The first 8 rows are patterns. Each new row is the sum of 2 different patterns, raised or lowered, with some noise. Before adding, each is slid sideways (what falls off one end comes back at the other) and multiplied by a number that may be negative. Names go in the order of the patterns.
In the rows, 128 means zero.
Some rows, each with the names of its patterns after it:
[112 129 106 163 161 126  96 141 105 113 141 133 161 116 149 143 118 137
 129 113 131 154 126 158 161 151 122 122 123 124 140 135 110 121] : figiz
[114 127 103 153 126 114 153 122 100 138 118 104 136 114 162 126 127 119
 123 124 104 144 140 120 144 111 140 117 110 137  98 141 127  78] : Tas
[144 128 158 131 145 151  96 116 119 124 104 164 111 106 186 139 124 117
 117 116 118 122 176 149 140 123 113 139 109 143 117 138 143 108] : Zop
[125 130 145 153 109 112 152 127  94 117 122 142  71 142 131 104 117  75
 166 132 113 140 116 111 136 122 119 133 134 109 146 127 122 134] : Vamel
[124 118 110 120 153 146 119 130 164 157 138 114 125 141 114 176 122  97
 131 150 113 120 138 131 104 117 135 111 110 130 152 156 128 136] : Bidi
[121 117 119 129 158 160  94 147 124 125 126 119 167 136 125 121 126 134
 143 100 176 146 149 119 136 150  97 110 116 136 144 138 126 130] : zusu
[114 148 121 158 153 140 142  86 171 114 123 141 161 124 117 132 156 120
 161 104  97 127 146 141 119 128 134 163 133  95 114 138 141  97] : famak
[112  94 135 140 113 122 141 170 111 132 110 123 120 133 137 131 133 104
 104  95 138 131 136 159 176 142 120 146 119 140 133  74 145 124] : zin

New rows. What belongs after each?
[133 147 152 139 103 145 135 123 129 176 118  93 150 140 122 127 132 138
 135 108 151 152 141  98  96 133 130 144 114 152 100 125 172 130] : Zop Bidi
[125 123 120 162 159 117 141 122 129 129 123 197 111 149 142 155 177  85
 146 134 122 117 145 109 119 168 138 131 156 134 105 153 144  87] : Zop Vamel
[102  81 116 135 115 116 101 143 120 103 107  89 130  99 108  99  90  93
 143 102  98 136 110  72 113 106  81 104 103 153 126 111 110 104] : Tas Bidi
[170 108 180 165 145 143 166 155 131 146 132 161 135 153 145 152 141 139
 150 138 163 175 111 169 138 152 155 133 196 144 145 170 154 151] : Tas zusu
[144 111  88 124  90 105 108 110 111  99 123  93 138 111 115 128  89 103
 115 123  80 120 113  95 124 106 103 110  60 110 105  86 133  85] : Zop Vamel
[150 156 128 138 157 107 146 149 151 156 106 176 120 141 143 152 149 122
 140 140 135 153 108 139 144 155 151 150 118 155 173 109 112 132] : Zop famak
[145 118 161 159 156 166 140 167 194 157 168 144 181 159 135 193 171 145
 145 175 142 185 160 155 167 149 185 158 183 177 189 154 145 168] : Tas zin
[138  94 121 119  98 113  64 106  99 139 129 102  78 144  53  87 100 122
 121  82 151 136 114 108  97  94 112 123 114 138 136 124  78  79] : figiz zusu
[ 98 164 142 149 106 119 101 111 114 163 146 138 122  95 116  88 142 117
 138 158 142 146 118 159 122 145 146  64 126 118 111  83 156 119] : Zop zin
[146  83 126 140  97 126 127 149 112 147 158 135  86 126 131 129 142 140
 151 117 150 139 119 134 103 131 106 131 125 126 161 124 127 141] : Zop Bidi
[139 105 106 158 113 136 104 132 144 122 131 144 134 184 130 129 157  77
 115 126 105 139 156 110 132 140 107 132  93 146 142 108 142 122] : Tas zusu
[148 132 184 127 107 176 169 166 146 161 164 136 171 129 149 171 192 150
 141 143 120 129 141 135 123 165 146 120 190 148 149 185 200 150] : famak zin
[155 165 119 110 165 151 132 171 126 135 177 140 127 133 143 137 129 134
 180 154 148 138 148 174 101 167 125 148 155 117 182 146 167 138] : Zop zusu
[ 47  71 135 101  85 110  54  81 105  62  97 111  86  75  88  78 117  42
  99  91  84  86  68 112  55  62  95  60 100  79  91  85  75  94] : figiz Tas
[ 95  83  94 104 124  94  16 115  71  65  68 100 124  66 102 115 123  81
  97  62  87  99  94 118 117 111  62  64  55  97 103 101 105 132] : figiz zin
[201 152 154 129 101  91 137 147 135 163 140 138 165  97 181 141 180 142
 135 166 112 123 109 165 145 155 137 178  92 119 120 150 159 147] : zusu zin
[ 76 152 108 149  97  94 106  85 111  75 126 130  82 133  86 137  97 100
 132  49 107  95  56  69 133  66 110 151 101 122  90  70 104  83] : Tas Zop
[160 150 118  93 139 124 136 117 140 156 111 145 137 143 143 129 111 128
 153 132 136 188 159 137 116 126 137 118 124 104 127 122 136 103] : figiz zusu
[111  94 108  76  98 125 115  96  53 115 117 127 124 111 121  64  71 101
 160 115 159 110  90  93  46  70  71  97  96 104  93 112 154  65] : figiz zin
[121 152 122 165 182 129 115 136 139 153 125 119 149 157 173 124 129 201
 163 126 165  99 124 141 110 177 133 142 150 148 107 154 121 140] : Tas famak
[106 138 137 137 123 130 130 113 155 109  94 124 156 130  94 142 122 103
 111 120 134 113 122 134 140 124 137 100 143 119 133 137 141 129] : Bidi zusu
[124 101 115 103 115 131 108 134 141  92 112 138 111 100  75 113 130 125
 111 130 100 114 133 122  90 141 116 120 126 128 145 102 128 167] : Tas Bidi
[127 116 178 123 135 134  91 144 123 106 104 144 104 110 169 128 146 101
 145  96 147 148  79 133 115 122 142 124 147 119  91 121 108 152] : Tas Zop
[ 98 132 125 121 152 143 139  74  95 105 128 136 116 147 114 133  94  86
 163  96 127  97 121 112  77 147 134 135 126 140  82 155 114  59] : Zop zusu
[118 144 111 134 140 108 132 138 130 127 140 136 103 114 107 102 119 163
  94 111 192 142 125 106 158 106 113 138 168 173 105 118 126 124] : Zop Vamel
[137  99 118 149 124 192 133 164 134 118 102 133 152 137  97 136  93 151
 136 167 151 124 112 146 105  92 143 160 178 114 140 169 135 128] : figiz famak
[118 102 117 122 124 149 102 127 140  93 122 120 100 120 133 104 120 152
 144  94 110 136 121 128 113 139 100  99 134 104 178 116 111  99] : figiz Vamel
[144 129 129 115 149 161 152  87 130 151  89 139 121 129 168 136 109 144
 120 105 133 123 189 158 105 144 123 129 112 139 177 133 144 114] : Tas zusu
[120 138 117 143 166 155 148 163  98 121 131 100 138 149 101 128 132 117
 120 120 150 121 109 139 110 135 121 119 155 101 154 124 127 146] : figiz Tas
[157 106 139 126 137 155 177 166 147 118  91 146 186 164 124 186 144 152
 138 159 181 133 165 139 149 116 106 186 158 166 164 190 126 148] : Zop Bidi
[ 98  84 111 109 100  79 114  87 103 140  72 105  89  97  95  96 112 104
  32  63  69  99  82 116 142  76  69  94  57  92  88  97  97  76] : figiz Zop
[213 162 218 158 158 185 160 158 180 188 171 202 198 186 174 150 161 167
 175 174 148 145 136 180 156 184 199 187 142 184 134 186 171 169] : figiz Vamel
[114 167 132 180 138 147 133 144 151  79 116 147 156 143 133 160 147 111
 129 104 114 151 156 137 119 141 139 122 102 175 151 127 106 140] : zusu famak
[109 129 119 117 130 115 111  88  97 100 133 140 121 108 131  84  93 131
 117 114  88 121 133 110 113 126  71 119 153 112 119 147 137 106] : figiz Bidi
[124  99 195 120 113 141 136 141 160 132 135 143 137 117 160 163 163 118
 154 140 154 162 119 158 168 138 103 131 140 169  70 191 157 138] : Vamel zusu
[140 130 135  97 102 130  81 106 112 127 101 120  86 105 157  91  85  93
 114 104  97 121 110 135 149 108  83 136 105 118 103 140 135  92] : Zop Bidi
[208 158 146 192 155 149 157 124 180 122 157 140 151 160 112 183 172 176
 159 157 141 162 150 158 171 165 152 160 142 137 171 161 165 197] : Vamel zin
[121 196 135 168 169 144 173 128 173 162 173 176 125 137 168 119 127 170
 149 130 188 186 165 158 142 135 142 152 192 174 176 158 144 144] : Zop zusu
[161 116 112 153 120 172  88 150 134 115 155 159 161 146 148 117 139 182
 110 135 139 146 160 157 151 127  94 145 143 143 148 151 170 117] : Zop famak
[168 142 105 157 151 158 166 153 149 149 137 155 174 191 184 149 162 122
 111  94 131 145 152 147 126 180 212 129 144 156 174 136 134 194] : Zop zin
[184 190 185 180 145 165 140 146 115 154 173 134 176 150 172 200 156 176
 152 178 147 149 156 181 139 115 205 163 171 157 158 149 147 153] : Zop zin
[108 111 125 115  60  91  84 111  94 133 150  97  86 114  77 103 109 115
 120  90 114 107 115 126 114  92 127 111 115 149 102 122 105 106] : figiz Zop
[129  46  98 111 145  79 126 126  66  82  58 114  89  91 108  89  92 106
  87  74 120  90  41  89 100 102 101  93 112 100 112 102 113 101] : figiz zusu
[144 115 126  99 160 130 129 137 134 111 151 141 121 164 133 118 190 142
 130 159 116 138 164 142 121 137 152 142 118 117 139 126  83 150] : Tas Vamel
[125 103 128 126 141 145 129 177 153 151 124 118 180 126 144 160 149 160
  77 103 159 130 157 181 175 156 138 151 123 168 124  88 160 128] : Vamel zin
[ 78 129  90 101  92 113  94  71  94 100 104  84 108 101 107  93  86  86
 109 108  86 117 143 147  97  83  89  80  45 124 100  56 105 104] : Bidi zin
[133 187 139 118 168 182 157 135 157 145 107 106 145 135 120 159 160 169
 183 142 148 149 154 137 163 177 143 142 154 184 154 147 150 164] : Bidi zin
[ 99 158 167 143 131 152 179 116  94 157 142 161 199 163 120 135 130 157
 131 106 155 173 162 157 134 160 165 104 130 103 128 143 143 193] : figiz famak
[106 140  93 106 115 130 147 123 131 109  90  95 109 124 117 122 131  96
 120 113 132 129 141 154  79  99 103  92  63 138 103  86 168 115] : Zop zin
[137 193 183 173 148 156 141 147 190 149 150 180 149 166 155 200 167 167
 190 144 148 138 140 138 180 147 147 217 175 141 140 154 148 131] : Zop Bidi
[109 116 109 116 152 135 103 112 145 133 120 112 162 148 112 132  74  77
 141  98 172  87 143 138  81  88 134 143 124  94 122 117 114 139] : zusu famak
[158 133 184 142  97 148 150 119 143 156 134 183 149 130 155 134 126 150
 153 197 169 140 138 139 123  94 154 166 130 170 127 154 173 125] : Tas zin
